The groups are shells around one centre, one inside the other: the same stretched ball of 8 dimensions in 7 sizes.
(in the rows, 128 means zero)
Known rows, each followed by its group:
[ 80 106 102 128 153 106 112 149 107  91 137 179 155] | W
[ 96  62 132 124 199 119 171 117 149 140 112 181 157] | H
[130  90 170 126 144 140 148 127 150 141 105  79 118] | E
[120  72 126 156 182 139 185 129 177 140 122 117 129] | C
[116  98 110 129 166  95 190 154 154 155 133 110 130] | H
[101  91 120 115 166 102 124 120 125 106 114 185 160] | V
[131 111 152 140 126 127 130 153 130 125 123  56 108] | A
[ 90  60 103 126 213  99 203 141 150 154 127 181 156] | A
[ 98  75 126 134 176 146 139 108 151 101 122 166 154] | C
[135 101 165 122 119 158 119 116 152 106 100  76 116] | H
[121 104 143 160 129 164 152 145 170 126 127  61 105] | W
[124  75 132 116 185  81 175 149 124 155 115 119 134] | H
[128  68 145 115 181 119 203 130 166 168 105 102 126] | E
[ 87  82 101 143 192 111 177 143 146 134 148 160 152] | V
[121 104 108 144 166  85 144 143 126 119 144 119 140] | V
[ 84 101 142 111 144 143 127 129 130 112 130 139 145] | H
[ 88 101 103 116 182  75 166 149 116 140 158 153 158] | G
[147 100 156 109 140 119 186 141 156 162 122  27 105] | W
[141  90 166 125 146 138 150 128 145 133 116  52 113] | A
[147 108 146 134 156  85 147 119 144 143 123  95 133] | G
[120 101 115 152 152 115 188 179 150 153 141  61 106] | G
[104 104 132 119 149  88 126 154 108 129 113 147 140] | G
[133 103 104 153 175  80 216 163 168 178 149  75 120] | G
[105  68 113 119 204 104 196 125 153 147 135 150 153] | E
[105  94 140 121 150 136 132 106 157 114 107 162 149] | V
[143  95 150 128 153 122 144 105 158 125 113  96 131] | V
[101  82 108 128 182 127 163 113 157 112 139 155 155] | G
[119  85 150  90 170 102 169 114 142 151 114 127 146] | E
[120  90 147 109 160 100 134 117 131 130 100 151 147] | V
[ 87  93 141 130 153 166 153 111 174 124 128 145 145] | A
[ 99  79 122 116 197  96 149 102 137 123 129 195 174] | C
[ 99 101 124 123 169 103 177 145 140 152 152 111 140] | E
[ 86  97 109 146 152 146 128 131 150  94 129 168 147] | A
[128  90 167 114 160 111 157 132 129 153 121  77 126] | W
[118 100 155 119 168 108 174 108 162 164 133 114 146] | E
[148 133 163 141 112 119 118 131 138 125 136  32 110] | G
[115 103 119 132 176  90 154 115 145 131 149 138 156] | A
[108  96 115 156 172 107 150 144 139 126 141 131 140] | A
[100  79 122 116 174 109 130 135 111 105 118 162 150] | V
[109  55 148 106 186 135 157 108 147 127  90 166 149] | H
[118 101 149  98 144 108 125 118 125 119 108 134 144] | E
[102  91 140 118 156 115 118 127 122 112 105 165 148] | E
[ 99  84 130 112 177 135 186 111 169 143 139 131 149] | W
[111  71 143 113 170 131 140 103 151 117  89 175 151] | C
[ 87  84 129 105 162 116 104 127 102  90 110 190 160] | G
[132  71 162 102 154 145 165 125 151 137  92  84 117] | C
[116 139 177 127 101 144 113 124 145 130 137  58 121] | A
[ 72 106 110 135 163 117 155 149 138 131 154 157 152] | C
[ 96  73 160 110 170 158 162 106 160 136 113 139 145] | A
[123  61 118 116 212  88 218 130 156 169 127 128 144] | V
[132 127 145 144 144  93 181 147 159 178 153  50 119] | C
[106  98 171  90 141 133 120 100 135 123 103 143 149] | H
[122  65 128 140 177 128 162 132 156 127  93 145 132] | W
[129  69 165 122 159 167 186 112 188 151  96  86 117] | W
[113  78 162 110 169 127 165 124 143 151 112 111 135] | E
[100  69 106 149 189 127 169 127 166 124 112 183 149] | G
[ 87  99 123 138 137 161 139 141 155 106 124 136 131] | V
[120  79 152 115 170 103 156 134 130 148 102 127 135] | H
[127  94 118 150 156 124 155 129 166 121 117 123 131] | C
[121 103 120 142 161  76 162 166 128 152 126 112 127] | W
[ 84 103 126 131 146 141 126 123 149 107 123 171 151] | E
[123  94 145 130 169 106 153 130 131 138 141  91 135] | W
[141  89 131 140 177  94 204 153 153 172 141  51 115] | A
[145  90 155 134 151 142 199 131 186 166 120  37 104] | V
[ 90  85 133 100 169 109 153 136 126 136 117 163 151] | E
[112  55 123 117 191 114 177 134 146 137  91 166 142] | C
[101  59 120 144 205 131 195 122 172 146 126 156 148] | W
[156 101 133 130 156  98 189 140 158 156 135  37 111] | C
[134 102 181 115 128 165 183 117 188 164 118  30 106] | G
[109  97 115 134 195  72 206 141 152 179 160 120 148] | W
[126 103 119 122 178  72 195 139 147 168 152  95 139] | H
[110  65 104 111 205  71 188 142 132 150 111 178 154] | G
[116 106 162 110 137 146 121  99 145 109 127 104 141] | V
[111 143 132 133 101 120 109 161 120 108 145  70 117] | A
[115 145 134 125 100 123 126 148 140 119 146  65 118] | C
[106 124 175 110 110 162 117 109 151 119 129  85 131] | H
[141 128 139 144 123 106 168 166 150 158 140  24  99] | H

New rows. What belongs after each?
[113  89 168  77 158 121 163 102 148 153 107 126 147] | G
[122  80 138 132 176 111 194 157 144 165 130  75 118] | G
[110  95 106 143 178  76 177 170 127 154 140 121 133] | A
[106  93 112 163 174 110 156 141 152 131 132 147 141] | G
[105  72 141 120 182 112 156 130 133 139 108 155 146] | E
[105 101 118 153 147 133 130 145 141 105 129 126 131] | E
[128  78 158 101 176 118 167 102 147 143 119 107 143] | E
[ 91  82 108 124 196  92 167 116 149 137 127 206 171] | W
[ 86  88 112 142 175 131 152 130 149 117 138 166 152] | E
[131  82 131 141 182  99 165 127 148 142 121 121 137] | E
[124  59 148 121 197 132 198 108 171 157 118 111 138] | A
[140 103 134 129 179  73 212 137 163 191 149  66 129] | C
[ 93  58 104 121 192 123 153 130 136 104 105 196 155] | W
[137  95 143 107 157  86 160 145 122 147 117  81 124] | H
[108 113 118 142 137 103 127 164 121 117 125 122 128] | V
[ 92 127  99 154 146  99 146 162 136 127 161 127 139] | A
[112  82 136 112 198  89 214 128 156 186 144 114 146] | W
[108 103 115 134 182 100 182 120 158 146 165 119 152] | G
[111 113 147 113 145 108 125 107 140 125 121 147 153] | V
[120 108 156 116 113 150  87 117 129  82  99 114 129] | G
[139  90 136 128 176  89 176 117 158 155 119 113 138] | H
[ 73  97 140  96 167 121 151 114 139 137 135 178 167] | G
[137  98 177 117 137 152 147  94 174 136 107  80 126] | H
[149  98 184 105 129 138 121 100 143 120  98  68 121] | W
[116  87 143 138 183 109 164 118 148 147 136 122 145] | W
[114 117 119 133 164  75 153 138 130 141 154 121 147] | E
[101  81 146 128 153 169 146 114 166 114 109 134 135] | E
[107  82 167 127 145 172 143 118 161 125 103 110 126] | C
[139  94 169 107 143 133 147  99 162 136  99  96 130] | H
[110  89 126  95 193  72 181 118 132 156 143 144 162] | G
[130 121 144 143 116 160 155 138 170 125 145  26 104] | G
[ 77  71  91 136 195 107 163 150 133 120 126 203 159] | C
[ 95  72  92 142 202 103 181 136 151 130 135 180 156] | H
[114 135 179 109  83 167  82 115 135  94 116  74 121] | W
[145 131 169 119 107 137 126 105 161 124 125  48 118] | W
[105 110 125 130 161 116 167 112 171 142 144 138 152] | C
[125 125 155 111 107 119  92 141 106  99 117  80 121] | G
[132 154 177 123  72 144 117 139 153 136 124  24 100] | G
[101 105 111 136 143 127 131 149 131 100 135 124 133] | E
[120 123 111 125 162  65 170 145 133 151 162 101 142] | W
[146 102 169 112 135 140 170 115 170 150 118  40 112] | E
[100  87  90 159 180 102 171 170 136 128 142 137 134] | W
[127 112 149 140 153 101 176 136 162 173 133  84 126] | A
[ 92 119 103 137 137  99 136 178 116 119 140 126 130] | G
[110  99 135 140 167  96 153 142 136 148 129 130 140] | A
[ 92 139 145 110 116 111 121 149 116 129 151  97 136] | G
[ 98  85 165  93 146 163 118  92 143 102 104 148 150] | W
[112  67 114 135 192 119 215 148 169 162 125 116 129] | A
[119  93 171 118 146 159 142  96 165 127 116 101 135] | E
[ 94 139 142 142 111 153 145 139 167 135 156  79 124] | W
[105 113 142 134 147 125 125 113 146 119 137 134 149] | E
[100 129 149 141 110 135  94 143 126 106 125 115 129] | G
[ 76  58 112 119 207 116 164 124 137 125 118 217 170] | C
[103  81 121 101 192  93 169 105 145 137 126 180 168] | W
[132  70 114 137 213  65 204 141 144 169 129 127 142] | C
[116  50 126  93 213  83 181 123 124 143 106 166 156] | G
[159 109 167 131 116 151 166 129 179 145 110  12  93] | W
[137 128 127 165 126 120 136 143 154 120 145  60 114] | W
[133 132 170 114  90 149 129 141 148 130 119  27 100] | A
[123 144 143 142 101 118 122 154 139 127 137  61 112] | E
[115 131 167 120 106 136 138 144 147 146 126  61 113] | E
[127 105 172 108 120 146 117 108 149 117  94 102 127] | H
[146 112 146 148 136 116 160 132 169 148 117  67 113] | C
[124  44 130 116 203 126 199 115 169 146  91 149 140] | G
[131 105 119 144 151 103 181 151 165 153 124  90 118] | A
[103  69 117 119 191  94 194 153 143 162 109 156 140] | G
[119 119 141 112 134 125 144 123 144 123 147  77 132] | C
[109  82 140 127 151 150 139 135 140 110 112 114 127] | E
